The first 6 rows are patterns. Each new row is the sum of 2 different patterns, raised or lowered, with some noise. Before adding, each is slid sideways (what falls off one end comes back at the other), maybe read backwards, and multiplied by a number that may be negative. Names go in the order of the patterns.
(in the rows, 128 means zero)
Known rows, each followed by the names of its patterns:
[116 116 118 125 147 130 126  95 124 101 147 128  99 141 147 153 159 124
 139  95 121 121 161 150 150 126 160  99]
J_708
[121 161 127 125 106 124 106 129 105  97 158 116 103 163 128 150 109 121
 132 134 135 138  98 141 139 144 117 104]
J_868
[147 140 139 148 157 157 121 146  98 122 138  97 154 141 125 113 115 149
 134 160 132 119 127 148 107 124 143 132]
J_275
[135 152  95 151 141 129 133 144 138  96 135 160 151 101 124 143 132 150
 139 132 128 112 129 106  99 140 144 124]
J_759
[146  96 105 149 131 112  96 114 136 162 138 101 102 121 120 135 160 102
 149 108 150 113 116  97 147  98  93 151]
J_80
[111 150 129  96 160 124 107 127 100 160  95  96 144 143 162 139 161 158
 159 126 117 153 117  96 133 155  99 121]
J_429

New rows, each followed by the names of its patterns:
[ 46  72 138 122  56  68 108 124  74  63  79 100 134 120  56  76  66 110
 112 104  95 135  78 136  88 102  72 115]
J_868 J_80
[152 155 179 108 137 183 136 148 139 187 129 169 158 148 148 190 150 118
 143 189 191 136 121 165 158 188 164 173]
J_868 J_759
[127 182 117 136 111 163 154 100 118 140 109 115 154 114 132 170 120 106
 158 178 150 166 115 143 133 124 137 119]
J_868 J_759
[153 105 146 161 179 160 138 150 145 150 108 110 180  79 130  97 113 136
 108 137 172 106 127  81 137 122  91 139]
J_708 J_429
[120 134 154  74 107  75  90 117 125 152 145 132  93 114 138  87 116  77
  86 124 119  94 103 123  99 100 118  90]
J_708 J_275
[122 129 139 151 145 180 148 115 181 120 157 115 112 172 157 120 149 135
 156  96 165 167 169 138 177 137 110  89]
J_708 J_429
[ 98 160 147 156 139 179 141 122 117 134 131 154 143 133 127 127 127 178
 130 131 145 119 135 157 152 147 118 129]
J_708 J_275
[111 117  85 128 118 152  95  92  96  78 107 102  80 111  81 100 128  87
  89  61  93 111 100 107 139 142  88  86]
J_708 J_80
[158 114 159 172  85 139  72 133 137  89 140 126 109 134  98 132 113 159
 148 119  91 140 105 136 138 144 138 153]
J_868 J_275
[190 149 102 135 153 171 160 157 128 123 184 146 173 185 153 183 120 117
 139 142 128 165 135 131 161 172 126 150]
J_275 J_759
[133  61 135 164 124 111  95 104  62 114  74 136 108 107 137 168  96 119
 169 103 116 124 134 126  89 131 160 128]
J_80 J_429
[169  97 107 153 101  96 138 144 113  74 148 146 116 119  87  73 113 135
 100 117 106  89 153  90 142  85  96 143]
J_759 J_80
[107 138 143  81 121  85 109 130 100 106 151 116  75 130 103  94  89 159
 138 114  96  77 122 164 100  85  63 106]
J_708 J_80
[113  62 162  97  94 132 127 128 119 144 165 143 131  88 133 125  73 105
 117  63 109  89 157 122  92 118  92  76]
J_708 J_429
[125  88  98  85 134  81 137 124 100 129  75 125 142  97 109  86 119 108
 132 100  81 110  95  72 137 126 130 139]
J_708 J_275
[106 123 116  67  85  96  79  80  76  94 128 138  82 118  98 110  92 106
 125 119 103 139 105 120  66 107 123 135]
J_708 J_429
[110  94 179 108  94 161 112 102 156 125 156 115 102 138 131 140 133 141
 158 179 107  90 142 149  93 119 147 102]
J_759 J_429
[ 67 125  88 107  62  91 124  96  79 100 109  91  60  73 102  69  63  83
 117 145  88 135  95 100 133  66 139 128]
J_275 J_429
[199 133 122 135 114 103 120 125 158 140 116 133 172 145 118 160 166 166
 112 140 162 104 140 150 123 151 120 163]
J_275 J_429
[122 110 133 135 139 123  78 105 136 107 146  99 125 111 114 133 116 120
 139 110 148 106  92 140 100 101 131 103]
J_868 J_275
[107 118 121 128 127 134 153 132 103 130 130 107 132 105 105 137 135 119
 114 136 145  98 112 168 118 121 106  95]
J_275 J_759
[144 136 128 130 112 159  94  90 142 118  84 116  94 133 105  96 141 137
  99 105  92 150 103 107 109 137 148 130]
J_868 J_429
[138 118 124 146 128 151 129 111 147  93 133 119  86 153 137 147 147 133
 120 115 114 103 111 165 143 123 125 121]
J_708 J_868
[180 147 127 144 134 128 161 160 120 143 126  79 154 145 168 148 140 131
 165 142 129 140 124 115 165 113 122 110]
J_868 J_275
[ 68 120 100 146  99  91  64 104  86 152 109 107  96  82 121 122  48  97
  72 116 105 136  96 110 115  61  84 150]
J_708 J_868
[ 98 121 149 127 127 136 146 137  92 118 136  84 108  82 118 133 105 136
 120 108 171  92 103 109 143 151 115  89]
J_868 J_275
[ 64 124 124 114 151 130 121 142  53 120  93  81 117 129 132  83  70 128
  89 106 116  83  99 101 108 128  75 106]
J_708 J_429
[127 173 159 142  96 142 154 155  94  91 141  62 138  77 132 128  98 130
 166  83 136 121 122 104 115 129 120 102]
J_80 J_429
[ 70 104 141  48 137  69 140 104  60 111  68  49 116 131 124  59  60 103
 105  95  79  64  84  94  33  59  85  48]
J_80 J_429
[188 144 126 127 105 193 108 125  93 128 170 114 142 180  84 127  82 135
 104 107 129 185 111 133 129 134 141 126]
J_708 J_429
[116 171 156 172 126  99 153 127  93 129  87 129 118 146 129 147 118 106
  98 171 138 161 131 169 131 130 105 136]
J_708 J_868
[137 118 118 182 132  98 166 160 147 136 123 133 141 125 169 145 150 106
 120 137  92  88 153 154 190 136 163 128]
J_708 J_429
[116 154 165 197 166 124 155 145 145 184 144 153 152 171 156 141 155 140
 149 126 153 119 168 114 170 151 172 173]
J_80 J_429
[134 139 161 152 160 179 184 117 105 157 110  77 164 132  88 121 106 136
 120 127 151  94  85 149 105 145  94  77]
J_759 J_429
[146 112 133 125 127 120 102 105 102  98 163 111 111 124  66 107 112  83
 106 103 106  93 118 118 108 109  77  91]
J_708 J_868
[109 175 164 157 129 160 110 111 121 107 103 153 122 112  94 142 100 156
 112  82 132 148 166 123 125 127  64 127]
J_708 J_275
[112 110 125 133 136 142  91 129 115 142 107 104 125 154 159 158 118 121
 124 116 127 177 135 151 107 134  91 112]
J_708 J_275
[136 149 165 156 140 177 184 149 133 103 176 178 189 136 129 137 197 118
 138 158 150 175 178 137 168 144 201 154]
J_868 J_275
[160 191 132 164 154 147 119 160 126 179 117 154 171 143 160 170 131 100
 161 143 164 160 138 117 158 193 124 103]
J_759 J_80
[ 62  94 107  88 155 135  98 103 126 148  88  82 104 134 104 140  99 105
  71 145  74 118  68  91 117 121 105 125]
J_868 J_80
[131 109 149 133 118 135 114 147 103 123 135 141 150 141 118 135 120 158
 144 117 103 159 138 129 114 135 131 107]
J_868 J_759
[127 123  98 129 116 116 111 104 160 117 150 173  98 114 109  98  88 147
  93  98 122 109 115 129 139 118 101  97]
J_275 J_759
[173 113 162 169 171 171 166 150 131 141 123 174 134 161 120 100 149 164
 160 164 156 149 160 177 126 155 104 146]
J_868 J_275
[106 121 130 145 119 153 152 147 114 163 131 176  86 134  98 120 153 117
 142 104 114 120 137 157 125 137 147 143]
J_275 J_80
[130 167 151  83  97 115 140 120 127 134 145 141 161 102 101 117 183 148
  66 169 163 133 150 144 171  99 154 103]
J_868 J_759
[ 97 120  84 120 118 154 113 136  98 125  89 104 133 137 121 128 105 112
  92 108 105 120 110 119 139 151 132 104]
J_708 J_429
[107  93  57 125 139 109 102 106  91  95  93 159  92 123  96  95 124 118
 108  88  97 110  94 124  98 111  71  92]
J_708 J_759
[125  68 112 106 103  52  89  94 110 113  97 132 101 121  89 121 123 126
  64  85 131  64 108 124 115 144  83 141]
J_759 J_429
[ 67  73  62 119  86  43 112  96  76  97 107 112 147 122 126 121 108  59
  53 107  62  77  78 111 105  36  88 143]
J_759 J_429
[155 173 195 173 139 170 167 134 102 120 171 127 146 126 152 195 133 132
 177  94 125 116 133 166 118 125 146 115]
J_275 J_429
[140 123 154 167 173  94 131 105 137  98 139 139 167 130 155  91 110  91
 145 174 116 142 181 140 185 141 149 120]
J_708 J_868
[154 126 104 142 166 139 117 169 167 168 148 162 135 166 114 139 146 109
 160 101 119 164  98 137 140 124 132 141]
J_868 J_429
[ 60  90 119 139 126  84  85 103 128  97  89 118 143  91 118 115 102  77
 112  73 105  60 102  95 132 130 118 120]
J_275 J_80
[126 170 122 115 151 147 102 151 155 161 149 146 130 143 145 161 123 150
 159 152 159 145 127 172 113 157 111 133]
J_708 J_80
[117  57 123 129 135 113 119 125  71 113 143 108 145 142 110  89 108  74
 120 112 147 153 131 139  89  87 149 124]
J_708 J_759
[124 153 129 108 168 113 147 114 132 163  91 107 110 111 132 112 116 144
 159 113 111 108 137 133 126  86 119 141]
J_868 J_275
[ 93 150 141 104  96 103 112 129 112 103  92 138 141  80  74 154  88 132
  84 128 123 111  76 147 103 107  92  91]
J_868 J_80
[161  92  90 130 131 105 151 101 122  66 148 109 103 119 128 114 135 134
 149 107  91  78 128 154 131  94  89 115]
J_868 J_80
[ 84 104 132 112 114 149 105 140  89 118 118 126 123 110 115  76  93 122
 161 126 123  78 111 130 102 111 105 142]
J_275 J_80
[ 89  84 133 124 120  97  90 113  75 170 102 138  63 107 105 146  66 172
 157 108 110 148 116  92 114 163 149 154]
J_708 J_80
[150 158 134 170 139  96 148 148 165 152 183 170 167 119 132 148 148 118
 130 177 131 157 149 160 153  95 166 138]
J_708 J_429
[115 136 112 144  76 105 142 128 104 127 134 109  79  74 111  80  89 125
 131 140  87 142 106 129 141  83 126 101]
J_759 J_429
